All groups share one centre, and each spreads out both ways along 9 directions, with some noise.
Some rows, each with its group after it:
[ 27 -20 -14  -8  14  11 -11   1   3 -33 -10   3 -17]	J173
[-28 -11  44 -30 -11  33  28 -29  -8  21 -29  25 -27]	J935
[ 15 -21  43  -4 -11 -27   4  21  22  29   0  20   0]	J372
[ 27  -7  10 -35   0   4  18  37  13  -1 -12  -2 -28]	J372
[-27 -14  32  16   2  -6  40 -27  -4 -17  -3  -4   7]	J888
[-17 -11   1   1  -3  -8  19   2   7 -36 -29  12 -46]	J734
[ 11 -14 -24  -3  20  20   2 -10  33  -5   9  13 -24]	J888
[-20   6  -5  -3 -27 -17   9  -5 -12 -17   2 -17  -9]	J372
[-21   2  -4  10  -3  -9   5  15 -59  24  -8  -3   4]	J173
[-26  26  41   7  29  20  42 -24 -17   0  -2  21  23]	J888
[ 15   8 -10 -14 -10 -12 -13 -15  11  16   3 -17  -8]	J173
[  3   0  22  -5   1 -22  17   8   0  -6 -19  28  -9]	J734
[ 21   7   3 -17 -23 -27 -21   3 -13   4  -8 -13  -5]	J372
[-15  22 -10 -15  11   8  29  -4  14  -9  -4  34 -27]	J649
[ -9 -12  12  -9 -13   4   8 -21 -27  27   4  -3  29]	J734
[ -6  -4 -17 -13 -19  -2  -1   3  -7 -25  -3 -17 -49]	J935
[ 11 -12  -2   2  15   8  -9 -11  -6  -1  -7  12   6]	J372
[ -7   4 -25  17 -16 -54  -6  26 -15 -39  -5  12 -20]	J649
[ 38 -25   7   5  -7 -28 -32  16 -20  19  13 -13  39]	J323
[ 16   4  -2  -7   3  -9 -15  10  -8  23 -29 -10  -8]	J173
[15 -3 15 -9 -2 -6 10  7 10 12 41  7 12]	J372
[ 11 -15 -26  -8 -16  -7 -27  15  17  31   9  13  -6]	J888
[-11  -6  23   0 -10   6  17 -18  -5  -2   2 -37  -3]	J649
[ -6 -16  -2 -12   3  -8  52 -32   1 -20  16  14   1]	J734
[-17  21  -1   1   1   3  39   4   9 -17  26 -11  12]	J173
[  0  -3 -12   2  10   5  18  -8  -9 -28  24  -4   0]	J935
[ -3  -7   2  -6 -13 -15   9   1 -14 -11  -1  -1  -5]	J323
[ 13 -23   7   1   9  10 -18 -12  -6  -7 -21  -1 -20]	J649
[ -4 -18  -6  -6  -1   9  16  22  -8 -22   9  -3 -45]	J173
[  3   5   4 -11 -10 -24  20  -5 -23  12  14  -2  34]	J734
[ 17   8 -14 -18  -2  -1   4   9  11 -18   0 -23 -25]	J372
[  6   6 -13   2  17  12  -8 -11 -13 -13  -2  -6 -12]	J649
[  7  23  -6   3  -1 -21   9   6  17  -1  11 -21  21]	J173
[ -7 -29 -12  16 -13 -27  -1  -5 -27 -30   5  -1   9]	J888
[ 11  -1  11 -15  -7 -20  20  11  12 -12 -10  -1  -2]	J935
[ 19 -37 -26  21   7 -17 -16   2   5 -25  29   5   3]	J323
[  0 -11  10   8 -16 -24   1   0  16  -3   9   0  -8]	J372
[-24 -22  -1   1 -39 -11  -4  -3  -1   2  30  13 -13]	J323
[-19 -38  -5  17  -6 -20  35 -24  17 -22  27   8   0]	J734
[ -9 -12  40   6  11  16  27 -14  38  17  25   6 -10]	J935
[ 18  -4  24 -35 -17 -23  25   0  10  17 -23  -5  -7]	J734
[  3  -7  20  -3   7 -19   5 -44 -29   1  -1  45  11]	J372
[-18   6 -14  11 -14 -23  11   1 -12  -3  13  -1  15]	J323
[  5   2  19 -19 -20  -7 -10   5 -14  19 -31  -8  -4]	J372
[ -3   0  12 -18  -8  28   2 -18 -18  19  25  -1  11]	J734
[  1   5  15  -5  21  20  20 -15  13  21 -16  -5  14]	J649
[ 28 -10   5 -13  25  -4  18  -8 -25 -12 -37  -6   7]	J323
[  7   2   5  28  27 -10  -9  12  13   2   1  22  17]	J734
[ -2  -6  -2  -5  13  15  -1  -5 -12 -15 -36  13 -22]	J734
[ -9   0  35  -9   8   5  42  -7   0 -10  -7   1 -13]	J935
[  7  25   6 -17 -12 -12  21  13  31 -12  -5 -25  -6]	J173
[-10  -1  22 -14 -20 -10  19   0   9   2  -9  -2 -20]	J323
[ 24 -27 -27  -3  29   6  17  -1   9 -15   0  10  31]	J649
[  2 -17   7 -25  -2  14   9 -18 -10  -7 -26  27  -8]	J935
[-11  20  11   3  -4 -12  16   5  -8   6   6   3  15]	J888
[ -7  12  -2 -26 -27 -32  26  10 -25 -22 -36   0  -3]	J935
[  2 -21   4 -15 -10  14   5 -13 -14 -18  20   5 -16]	J323
[ -2   3   5  -3  13  -3  17  -1  20  -2 -24  13 -18]	J649
[  0   4   0  12  23  11  13   7 -12 -22  -1   4  40]	J173
[  4  -2 -23  -6  20  20  12   2 -15 -19  -7  -4 -26]	J173
[ 21 -13 -21   0  -2 -15  -7  29  20 -11  16 -22 -46]	J173
[ -9 -10  21 -13 -15   5  20  -5  18 -11  28   3 -29]	J888
[ -1  15  -8 -17 -14 -26  12  21  -6  -2 -20   4   0]	J649
[ 22 -13  -7 -14 -21 -20 -20  15  -8   5  -6 -12  -5]	J323
[-16 -15 -19   0   8   8  10 -19  12 -26 -21  15 -43]	J935
[ 11 -14  11  -6   7   7  14  -1  31  11   2   2   3]	J649
[  0  13  -8 -20   0  -4  34   6  11  -6  -7  -3   0]	J649
[ -5 -13  16  -2 -37 -10 -15   9 -25  11  35 -12   5]	J935
[  7  12  -7  25  15 -13  11   4  50  -7  35 -31   1]	J649
[  0  -3  17 -12 -21 -11  14   9  19  -7  16  -6 -24]	J888
[  1 -12  49   9  22  13  15 -26 -24 -12 -35 -15  14]	J888
[ -6  -7 -18  -3  -5  -6  26  -7  27 -21  11 -26 -19]	J734
[  1  -1   0 -20 -19  -3  19  31   1  -9   5 -20 -16]	J372
[  8   5  18 -13  20  15  31 -10  10  -5  -1   4   3]	J935
[ -3 -10  -4  -1   5   9  -1  -1  -8 -24 -15  14 -25]	J734
[  2  -9  11   7   0 -10  -5  -3 -37 -12 -10   3  21]	J888
[  6  -4  -9 -17   1   6  -2   1   1  -3 -10  12 -20]	J888
[ -6   0  -9   7   2 -15  24  -3   3 -28   2 -11  -7]	J888
[  3 -10   1  -1 -39 -32 -14  32   9 -32   7 -13 -35]	J323
[ -9 -22  14  17 -13 -19   0   6 -20 -13  11  -3  -7]	J935
[  4   1  15   0 -15 -20 -12   2   3  14 -11  -9   3]	J372
[ -8 -19  -8  -5 -15  -4  -1   4 -38 -11  12   4 -14]	J173
[ -8 -20  15 -23   1  18  37 -32  -6  -3   4  12 -16]	J323
[ 12  -2 -25   2  -9 -14  -9  17  27 -22  19 -14 -25]	J323

New rows, each followed by its group:
[ 15 -29 -23   4  31  23  -2 -29  10   0 -25 -11   4]	J734
[ 22 -12  19 -11  12   9  -2 -17  53   0 -17   9 -14]	J173
[ -3 -21 -13   8 -36 -46 -19  16  13  -5  -4   8  -7]	J935
[-28  -6 -11  17 -18   5 -12  -5  19  -9 -28 -37 -21]	J372
[ 12 -25  19  21  17 -11   4  20  50  -6   0  10  -7]	J173
[  1  32 -13 -28  -4  15   5  -6 -24  31  -4 -27 -12]	J173
[  2 -31  17  -8 -22 -31  18  -6 -14   7   8   5   5]	J323
[  8 -23  60   0  -5 -11  25   9  13  -2  16   0  -7]	J935
[ -5  -6  10  -9 -14 -10  18   2   8   0   4  -2  -4]	J649
[ 28 -13  -5   1  20  15 -10  41  -6 -34   0  -9   7]	J173
[ 10 -28  14 -17 -11  24  -5 -15 -15   8  17 -12  12]	J649
[ -8  24  19   3  11   8   6   8 -15 -11 -31  -1   3]	J323
[ 28  -6  34 -17 -15 -37  -9  11  -5  21 -18  18  -1]	J372
[-20 -26  11  -9  -5  31  15 -20  -6  -6   2  14 -18]	J372
[  3 -11 -17  10   5 -22 -13  12   9  23 -36  19   7]	J888
[  4  24  24   2   6 -12  15  11 -23 -31  10   1   6]	J888
[ 20 -38  13  20  20 -10  -9  11  32 -18 -25  21  -3]	J173
[-11 -23  17  -8 -19  -3   9  -8  -8 -13   1  14  -8]	J173
[-25 -19  -8  20   3 -10  36   0  -7 -52  20  18   2]	J173
[-25 -14   3  -2  -2  23  22  -9 -50 -24  19  18  14]	J173
[-13  -5  41   7  28  33  18 -18  10  -5 -10  23  -3]	J323
[ 30 -25   2  12   2 -26 -22  24  16 -23   3   2 -13]	J888
[-21  -3  21   6 -50 -45 -12  24  -6   8  19  26 -16]	J649
[ 19  -4  22 -14  -6 -16  -3  -5   6  12  -7  12 -10]	J372
[  1   6  11   2 -11 -29   5 -13  25   8  -9  -2  13]	J173
[ 34 -23  -3   3  20  14 -29  28  -8  -5 -11  -3   2]	J173
[-23   0  -1 -15 -30  -1  15 -14   9  14  18  18   9]	J935
[ 19 -24  29  -3  11  -3  25  -2  31 -15  13  -3 -16]	J323
[-18   0 -13 -26 -26  17 -14  -8 -19   8 -27  12 -31]	J323
[ -8 -13   5 -11  -7  15   6  -9  -4  -8 -11   1 -24]	J734
[  1 -16 -15  -4  19  31  11  11 -10 -20  18  -1 -29]	J173
[ -6 -32   6  23   1  -6 -13 -20 -27 -28  -6  -8 -13]	J649
[ -1 -13 -17 -23 -15  35  -4  -6 -12 -23  13 -19 -28]	J372
[ -2 -19 -23  -4  -8 -11  -4   2  -6 -12  -4  17 -14]	J888
[  0 -15  -1  -8 -49 -54  11  14 -21 -14  29 -16  12]	J734
[ 22 -30  -4   0  10   4   7   0  20  -1  17  -6  24]	J649
[  4 -34  -9   8  25   9  22 -41   4   5  15  10  31]	J734
[-19  -2   7  -4  -2  12  32  19  -1 -10  16  -5 -27]	J173
[ -8  18 -11   7  14  -8  23  -1   8  -1  -1  -8   0]	J173
[-17  -5  11  14   4   0  -2 -14 -10  -7  -5  14 -14]	J649
[-10 -21  19  -2  -6  -3  17 -22 -10  17   4  12  20]	J734
[ -6  -2   1 -12 -22 -14  -2  13   1  11   7  23 -11]	J888
[ -5  -2 -14   5 -15  -4 -14  -2  31 -18 -16 -39 -33]	J372
[ 18   8  29  -1  14 -18   4  20  32  10 -22  20 -12]	J734
[ -1 -10 -13  -6  10  10  14  39 -22 -19 -15  -9 -51]	J173
[  7  -1  21  -3   7  19  -3  -2  13  21  11 -15 -13]	J935
[ 11  -8 -30  -1  -6  -5  -2   2  12 -11  31 -21  -4]	J888
[-29  25  44  -4  -6  -5  27   0 -36   6  -7  39  14]	J888
[  2  13 -18   3  -2  10  -9  -9  28  -8   8 -38 -13]	J372
[-16  19  14  -7  -5   0  27 -21   8  10   8  -1  16]	J173
[ 18 -20  -1  18   9 -29   0  -7  51 -28  -2   9   3]	J173
[ 23   1 -21 -11 -18 -15 -21 -11   0  -9  24 -17   8]	J173
[-17  -2  40 -16 -21  13  27  20  -4  -4   8   1   0]	J173
[ 26 -12   9  -4  -5  -1 -16  12   2 -26   8  -2  36]	J173
[  2  35  -3  10  48  -3  17   1 -32 -16 -25  44  23]	J734
[-21 -11  14   0 -12   2  11 -13 -26  13   5  15  -1]	J173
[ -9 -29   0  -7  -5   7   7 -22 -12 -10   1  35   4]	J935
[ 25   4   0  13  27 -12 -22   0  -4  20 -30   4  28]	J372
[ 15 -21  12   7  14   2 -17   0   1   3 -15  18   3]	J888
[ -5  -3  35  -3 -25  16 -32  19  -7  -7  -3   3 -20]	J323
[ -2 -18  -5 -11  -7   0   0   1  -2  19   0  -2 -56]	J173
[-21   0   3 -10 -19  14  18 -14  14  -3  31  -6 -30]	J935
[ -3 -25  25  -1   8   5  11 -15   0   3 -20  21  -8]	J323
[ 18  -5  -2 -16  16   9  15  -1   0 -30 -15  -7 -29]	J935
[ 39 -25 -26 -15   3 -11   7  -8  -9 -12  41 -23  10]	J323
[ 34   8 -28 -19  12 -10   4   5  11 -17  -7   6  31]	J935
[  4 -16  10   9  -5 -16  -3  12  11   3   0   1  -4]	J173
[-16  26  39 -12 -29  -9  -3  23 -27  13   3  18  -5]	J734
[  3  12   7  -4 -10  -1   7  16   8  18  32 -19  19]	J372
[-19  10  -6   5  -3 -20  31 -19  24   0   7  -1 -17]	J173
[-38  -2  25 -17 -48  -7  34 -13 -28  -8  37   4   8]	J173
[ -3 -25  19  19  22   1  20 -30   7 -10 -36 -25   9]	J888
[ -1   8  14   5  13  -3  10  -3   4   6 -19  -2  12]	J888
[ 13 -17   7  -6  25  29  -4 -14 -12 -22  -3  32 -16]	J888
[ 10 -17  45  16   5 -11  -1  15  16  15   2 -12  -8]	J935
[-31 -18   1  20  15 -19  28 -20  -6   2 -38  31 -28]	J173
[  3   8  13  -9  13  -6  45  -5  11 -25  -2 -12 -11]	J323
[  4  10  10  -2  33   6  24 -23  41  -5 -48  13  -2]	J173
[ 12   5   5  -1   0 -28   7  10   0  22 -16 -13  23]	J323
[ 29  -8 -34 -17   7   4  -5  48 -28 -56 -18 -23 -38]	J173
[-16 -14   0  16  18 -11  24  -2  14   1 -22  15 -34]	J173
[-13  11 -12  -4 -34 -49   7  35  -9 -18  14  21 -14]	J888
[-10 -22  -6   8  -6 -12  15  -5 -14 -44  10  15   0]	J173
[  6 -16  -1  -5  -9  -6   5  22  -2 -28   5  -3 -19]	J173
[  0   7   7  -9 -12  -1   5  -7   2   9  18  -8  12]	J173
[  7  23   7 -11  12   6  -2   9  -7  15 -33  -4   3]	J734
[ 25 -23  24 -21 -12  17 -11  10  -5 -32  -3   6  17]	J173
[  9  15 -26  13  32  -6   5   9  17  -2   7  21  18]	J649
[ 14  35  13  14  20 -23   7  42  46  -4  37  36  -4]	J888
[-13  16  -2  14   0   3 -28  18   4  -4 -37   9 -10]	J323
[  9   2  29  -8 -39 -36 -12  -9  24  17   3  -7  25]	J173
[ 18 -55  -5  -4  15  19   1 -28  25 -28 -25 -20 -38]	J888
[ -1  -1 -15  -8  10  26   3 -44  -3 -20  24   1 -14]	J372
[  6  -3   3  -6 -12 -11   9  10  21   2  26  -9   0]	J649
[ -2  -2  10  12  -5 -26  -1   7   9  30  -5  -4  -1]	J173
[ 21 -13  11 -16   0   8  -5   8  20   6  -8  -3 -21]	J372
[  5 -17  20   2 -15   4 -27  14  -4   1  19  16 -15]	J734
[-23   6  -1  -5  -4   3  31 -17 -24 -21   7   8   9]	J173
[  2   5  18  13  -2 -32  12  12  -8 -16 -19 -17  12]	J888
[ 10 -15  -2  -2   4 -30  17  33  11 -25 -48   7 -25]	J372
[  5 -34  -1 -19 -21  -9  24  -1  -9 -23   7 -13   3]	J649
[  1 -20  21   8  12   7   9 -21   6   1 -15 -15   7]	J888
[ 10 -10   5  -2   0  -3   3 -22  27  -5   3   5  -2]	J173
[-10  -5  10  12  14   6   4   3   4 -25   5  35 -23]	J734
[-21  -2   1 -25 -32   4  18 -18 -36 -10  13   1 -18]	J173
[-23  -4 -22  11 -20 -22  11  -6  10   6  35   3   6]	J323
[ 13  -7  -5   9  20   4  15  22  32 -28  10  -8 -10]	J173
[ 34 -23  -9   9   8 -21 -22  14  20  -5   6   6  20]	J935
[ -1 -25  -2  -4 -13 -14   1   0  19 -14  -7  15 -22]	J935
[-22  23   1  -5 -22   6  -3  12 -15   3 -14 -26 -11]	J734
[-21 -23  13  23  19   4  21  30 -24 -14 -12  20  -1]	J173
[  0 -14  -2  -3 -24 -50  24   8   6 -12 -10 -15  -1]	J734
[ -2  -5  -8  -7 -13  -6  -1  -5   0  19  12  -3   6]	J323
[ 24 -23 -22  -9  24  -1  37 -22  18 -26  30  -9 -10]	J323
[ -2  14 -27 -14   0  14   2  -9 -32 -10  26  -4  12]	J888
[-17   9  -6  19  11  -4   2  -6 -13   8  -4  11  29]	J323
[ -1  14  24 -15 -14 -20  36  11  -4 -11  12 -14   3]	J935
[ -9  -9 -23   0 -40 -49  -5  21 -16 -26  -8  -6 -19]	J323
[ 20  -9   8  -3   0  -6  -2   0   9 -40 -14   7  30]	J173
[  1  10  12  21  27 -13  44 -13  13 -50 -11 -40   3]	J888
[ 16 -16   7 -10 -22   3 -29  14 -14 -17  22  -8 -11]	J323
[  0 -11  12   1   3   7   6  18  -5  -4   0   2   2]	J173
[ -4 -17  -7  -7 -14  11   0 -15 -10   3   7 -19   3]	J734
